There are 6 hidden switches. A switch that is on adds its own fixed numbers to the row, and there is some noise. The rows also spread widely along 8 directions, which tell nothing about the answers.
Known rows, each followed by its switches (1 for on, 0 for off):
[-187,-351,22,-151,-259,217,-201,45,-214,-166,-317,-10,-417,-196,-397,388,-134,-109] => 1 0 1 0 1 0
[-240,115,275,-343,157,61,-104,-312,-8,196,186,-310,-78,95,-6,90,-323,-212] => 1 0 0 0 1 0
[-339,-104,60,-45,-164,192,-141,162,151,336,-21,-290,-139,267,-314,116,-296,-373] => 1 1 0 0 1 0
[-378,-389,-288,-77,-47,-115,-22,423,-7,48,88,-228,-77,-172,-196,245,-10,-37] => 1 0 0 0 0 1
[-457,-257,-41,-225,326,65,-281,229,-23,-277,89,-146,142,-348,-145,187,-11,46] => 1 0 1 0 0 0
[-412,-70,191,-372,402,-145,289,190,-113,-161,389,-273,-27,-297,-143,114,-263,-141] => 0 1 0 1 1 1
[-399,-391,-126,5,-91,-161,117,565,-21,98,78,-104,-308,169,-268,217,-108,-96] => 0 0 0 0 1 1
[-269,-344,-354,-110,-40,271,-141,223,-95,28,-262,-252,-391,-188,-251,414,-93,241] => 0 1 1 0 1 1
[-458,-78,-273,-30,419,45,-69,447,249,305,337,-305,-52,138,-177,290,-124,23] => 0 1 1 0 1 1
[-508,-240,-359,-43,463,-245,251,591,42,83,319,-250,-32,-73,-95,245,-48,117] => 0 1 1 0 1 1
[-461,-79,-68,-290,392,102,-58,40,-49,96,86,-252,-41,-12,-26,170,-198,173] => 1 0 1 0 1 1
[-363,-375,-226,-14,-232,429,-153,3,-101,-4,-54,250,-148,76,-231,105,-290,-372] => 0 1 1 0 0 0
[-424,-204,-88,-90,-39,58,-157,553,230,83,-192,-551,-232,-268,-447,358,-134,-87] => 0 1 1 0 1 1
[-509,-59,161,-321,380,-116,175,101,-60,-56,308,-155,39,-102,-147,123,-261,-238] => 1 0 1 0 1 1
[-295,-358,-272,117,-279,231,-167,380,84,228,-183,-74,-374,122,-422,328,-153,-186] => 0 1 1 0 1 0
[-86,-180,46,-105,150,-73,-302,167,80,-29,-35,-428,-337,22,-296,477,35,152] => 1 0 1 0 0 0
[-140,-62,-152,-38,-61,-55,-99,-75,74,288,103,-287,-319,295,-47,238,-219,-102] => 0 0 1 0 0 0
[-552,-211,-148,-125,-118,169,-171,179,83,133,-172,-318,-64,86,-50,-34,-316,-37] => 0 0 1 0 0 1
[-193,-93,-24,-192,179,-72,-54,43,-10,21,279,-111,-127,-217,-222,418,-117,-197] => 1 0 1 0 1 0
[-415,-104,21,-315,38,-5,-11,156,20,-123,188,-259,-46,-377,-202,199,-264,-237] => 0 0 1 1 0 1

New rows, each followed by its switches (1 for on, 0 for off):
[-484,-409,-96,-139,-53,368,63,-9,-311,-66,-267,85,-219,246,-134,-21,-284,-42] => 1 1 1 0 0 1
[-158,-490,-270,90,-342,282,-347,308,1,45,-446,-229,-454,15,-447,420,8,42] => 1 1 1 0 0 0
[-587,-154,-213,-23,309,64,-86,592,288,286,239,-263,80,36,-312,271,-117,-158] => 1 1 1 0 1 1
[-162,-297,57,-219,-198,252,-222,-129,-247,-209,9,82,-275,-152,-172,190,-231,-157] => 0 0 0 1 0 0
[-404,-200,-185,-186,225,95,-28,188,-17,-99,447,136,47,-233,-168,267,-210,-233] => 0 0 1 1 0 1
[-208,-387,-476,109,-227,13,-87,482,54,144,180,-101,-230,-108,-278,403,-8,-133] => 0 1 0 1 0 0
[-219,-275,-503,41,142,56,108,196,-26,246,226,-74,-309,269,-101,319,-99,69] => 0 1 1 0 0 1
[-239,0,-26,-256,10,-54,66,-275,-150,299,28,-382,-212,149,113,97,-257,23] => 1 0 0 0 1 0
[-666,-79,46,-289,125,173,167,-2,-140,144,-291,-502,-101,200,96,-251,-458,101] => 0 1 1 0 1 1
[-280,48,30,-129,93,-273,-46,279,376,329,219,-655,-122,69,-292,345,-145,-226] => 1 0 1 0 0 1
[-53,-78,13,-93,3,74,-48,-170,34,350,17,-272,-506,565,-175,341,-232,-43] => 1 0 1 0 0 1
[-288,-190,-67,-268,48,-35,41,-85,-241,-65,148,-174,-89,-136,56,129,-152,-11] => 1 0 0 1 0 0
[-456,-334,76,-113,-73,251,15,163,-110,-110,-226,-70,-248,205,-270,5,-297,-148] => 0 1 1 0 0 1
[-374,-172,-79,-121,-174,-163,-167,373,107,137,-411,-790,-374,-94,-178,208,-99,208] => 0 0 1 0 1 0
[-738,-81,-107,-166,188,230,-295,433,262,111,109,-258,248,-141,-116,52,-289,-173] => 0 0 1 0 1 1
[-492,-12,-135,-184,80,264,-207,53,138,149,64,-365,82,-91,-31,23,-329,-110] => 0 1 1 1 0 0
[-317,-261,87,-116,326,394,-280,273,13,-130,49,90,-231,102,-454,333,-161,2] => 0 1 1 0 1 1
[-466,-426,-230,80,-174,396,-248,560,113,105,121,98,-105,194,-419,203,-190,-220] => 0 1 0 1 0 1
[-363,-29,38,-252,119,227,-438,83,161,4,269,-163,133,-357,-178,212,-224,-261] => 0 0 0 0 1 0
[-173,-179,-270,-103,142,-79,-6,125,-6,304,-67,-590,-331,151,-89,300,-28,306] => 1 1 0 0 0 1
[-239,-90,-164,-209,219,-20,-16,8,-48,139,-195,-698,-334,68,45,208,-129,420] => 0 1 1 0 0 1
[-786,-240,133,-169,146,71,173,492,37,21,-36,-209,96,65,-289,-125,-335,-314] => 1 1 1 0 1 1
[-514,-204,211,-275,-117,-117,165,273,-73,-122,55,-204,-108,-169,-244,-10,-318,-372] => 0 0 0 0 1 1
[-381,-324,64,39,160,4,-242,566,220,-96,201,-144,-40,122,-365,155,-29,-197] => 0 1 0 0 0 0
[-551,-58,292,-280,348,115,33,291,31,26,183,-303,6,77,-254,17,-276,-98] => 1 1 0 1 1 1
[-178,-71,273,-270,99,-117,127,-134,-54,70,313,-148,-188,196,-180,105,-246,-361] => 1 0 0 0 0 1
[21,-79,-16,-226,-105,-72,-53,-265,-56,88,90,-252,-335,-97,-179,413,-166,-246] => 1 0 1 0 0 0
[-506,-206,-104,-192,88,12,-26,336,57,12,58,-237,-70,-188,-194,171,-232,-129] => 0 0 1 0 1 1
[-418,-250,47,-245,-74,-164,134,233,-137,49,-198,-466,-239,-45,-130,92,-161,61] => 1 0 0 0 1 1
[-252,-252,152,-168,224,485,-351,164,33,-122,25,94,-183,-132,-568,460,-135,-177] => 1 1 1 0 1 1
[-305,-109,10,-286,214,-97,31,62,-93,104,77,-525,-185,71,22,167,-129,268] => 1 0 0 1 0 1
[-245,-10,45,-179,119,59,-129,-182,90,157,388,-31,-12,98,-151,182,-272,-465] => 1 0 1 0 0 0
[-416,-531,-272,-67,-258,307,-56,408,-216,-50,-278,102,-370,-90,-356,372,-145,36] => 1 0 1 1 1 1
[-588,-175,-231,-114,-355,345,-230,173,7,282,-300,-307,-105,42,-30,-7,-427,-47] => 0 0 1 1 1 0
[-289,-160,197,-258,-101,36,229,143,-142,52,-248,-471,-458,-16,-352,242,-314,-100] => 1 1 1 1 1 1
[-411,-295,57,-125,-245,91,161,125,-139,61,-83,56,-363,227,-293,79,-378,-323] => 0 0 1 0 1 1
[-389,-277,-120,-116,272,102,-208,407,50,-59,-51,-287,-49,-258,-306,328,-14,99] => 1 1 1 0 1 0
[-692,-259,39,-286,173,-36,135,475,-49,-279,-53,-320,103,-526,-224,20,-225,-163] => 0 1 1 0 1 1
[-381,-135,-188,-71,25,-91,-126,277,205,417,49,-577,-97,250,-58,150,-116,93] => 1 0 0 0 0 1
[-313,-247,-29,-113,-5,218,-383,181,39,-52,21,-123,-126,-108,-186,240,-123,-3] => 0 0 0 0 1 0
[-609,-496,-122,3,-119,-22,61,587,8,-43,37,115,-67,130,-360,95,-137,-318] => 1 0 1 0 0 1
[-320,143,89,-188,360,-27,-42,43,317,365,351,-522,-15,189,-194,179,-260,-284] => 1 1 1 0 0 1
[-147,-131,-39,-31,260,77,-170,128,128,190,402,81,-174,231,-307,465,-108,-226] => 1 0 1 0 1 0
